There are 4 ways to turn a row about zero (a turn may also mirror it). The second row of each pair is the first, turned, with some noise.
Some pairs, each with its turn after it:
[ 17   6   0 -26]
[  1  12  17 -13] -> k738

[ 9 44 -7  8]
[ 37 -12  21  -2] -> k761

[ 35 -28  32   7]
[-25  45  16  -4] -> k761

[-29  11  32  26]
[ 7 48 -8 14] -> k775

[37 -8 35 14]
[ 43  -7  -3 -23] -> k738

[-12 -10 -19 -41]
[-25 -30 -21 -27] -> k761

[-36  16 -22 -38]
[ 25   4  56 -14] -> k981

[ -9   0   5 -23]
[-7 16  6 -7] -> k738

[-13  42  11  12]
[ 33  24 -18 -15] -> k775

[-22 -36  17  31]
[ 15 -31 -27 -20] -> k981

[-24   3 -32  38]
[ 12 -29  -2  46] -> k761

[-11 -31  31 -35]
[-11 -49  22  -4] -> k981

[ 28  21 -43  -4]
[ 3 39 11 38] -> k981

[ 27  27 -14 -39]
[-14   7  46 -29] -> k738

[ 26 -25 -19 -28]
[  7 -14  13  44] -> k981

[-30  15 -45 -10]
[ 42 -30   0  29] -> k775

[-33 -30 -38  15]
[ 12 -14  31  48] -> k775

[-32  40  27 -25]
[ 25  16 -60  -1] -> k775

[-38  23  21 -16]
[-35   1 -28 -24] -> k738

[-12 -31 -22  34]
[-22  -2  -1  51] -> k761

New pairs, each followed by its turn:
[28 20 11 33]
[  9  24  22 -36] -> k775

[ 22 -30   6  42]
[-32  25  48 -10] -> k775

[36 -9 -2 16]
[ 37 -11  21   1] -> k738

[ 28   7 -11 -42]
[ -4 -40 -15 -26] -> k775

[21  5 26 26]
[17 36 18 10] -> k761

[11 26 35 31]
[43 34 11  3] -> k761

[ 1 16 31 28]
[  3  41  -4 -16] -> k775

[ 39  -9 -24   7]
[27 -8 28 16] -> k738

[ 16  33  26 -31]
[  1  -1 -44 -30] -> k775

[ 36   4 -21  42]
[ -1  33 -47  22] -> k981

[-45  -7 -20  -8]
[ 39  -5  24 -25] -> k981

[-28  44 -30   2]
[ 25  46  27 -20] -> k981

[-27 -12  28 -32]
[-22  -2 -44  20] -> k775

[ 45  18  13 -45]
[-18 -33 -34 -44] -> k775

[-44 -18  22 -21]
[-13  11 -32  44] -> k775

[-2  2 38 21]
[ 17 -16 -28 -18] -> k738

[-22 -42 -16 -35]
[-47 -20 -26  -6] -> k761

[ 37 -11 -28 -12]
[-15 -44  22 -24] -> k775

[ 28  19 -15   0]
[-14  26   2  25] -> k981

[ 19 -25  -1 -25]
[16 37 16  4] -> k738

[  2  30 -24  44]
[ 11  48 -27  -7] -> k981

[-24  16  36 -36]
[ -4   8 -56   5] -> k775

[-13 -20 -30 -24]
[ 36 -12  22  18] -> k981

[ -5 -18  31 -33]
[-16  19 -26 -31] -> k761

[-44  -8  36  -2]
[  1 -32  10 -53] -> k981

[ -6  39  42 -17]
[-12  -7 -13 -55] -> k738

[44 26 14 43]
[ 41 -51   9 -14] -> k738

[-35 -27  34  17]
[-25  38  -2  35] -> k775

[ 12 -16 -11 -22]
[-14 -26  -3  -3] -> k775

[ 32  44  34 -21]
[ 38  21  18 -49] -> k761

[ -8 -30   7  -8]
[ 13 -32  -3   0] -> k981

[-39 -16  -1  -8]
[-26  15 -26  19] -> k738

[ 14 -33   7 -14]
[-40  25   0 -12] -> k761

[-3 10 16 45]
[ -5  17 -37 -24] -> k981

[-22 -36  21 -38]
[ -6  56 -25  -1] -> k738

[ 36 -42  31   6]
[-22 -36 -35  20] -> k981

[ 29   8  -6 -25]
[-19   2  14  32] -> k981

[ 45 -13 -37  45]
[ -2  -8  72 -28] -> k775

[-1 10  1 31]
[20  9  3 22] -> k761

[ 10 -14   3  26]
[-5 16 16 28] -> k761

[ -2  20  41 -22]
[-42 -14  21 -19] -> k981

[-22  33  40  26]
[-12 -32 -39 -33] -> k738

[ 29 -11   7  -3]
[25  5 15 -8] -> k738

[-45  39 -41  24]
[-56 -46  -4  29] -> k738

[-8  4 34 38]
[-19   4 -34 -38] -> k981

[-31 -21 -14   4]
[ 1 -3  7 39] -> k775

[-17 -36  35 -24]
[ -8 -54  10 -16] -> k981

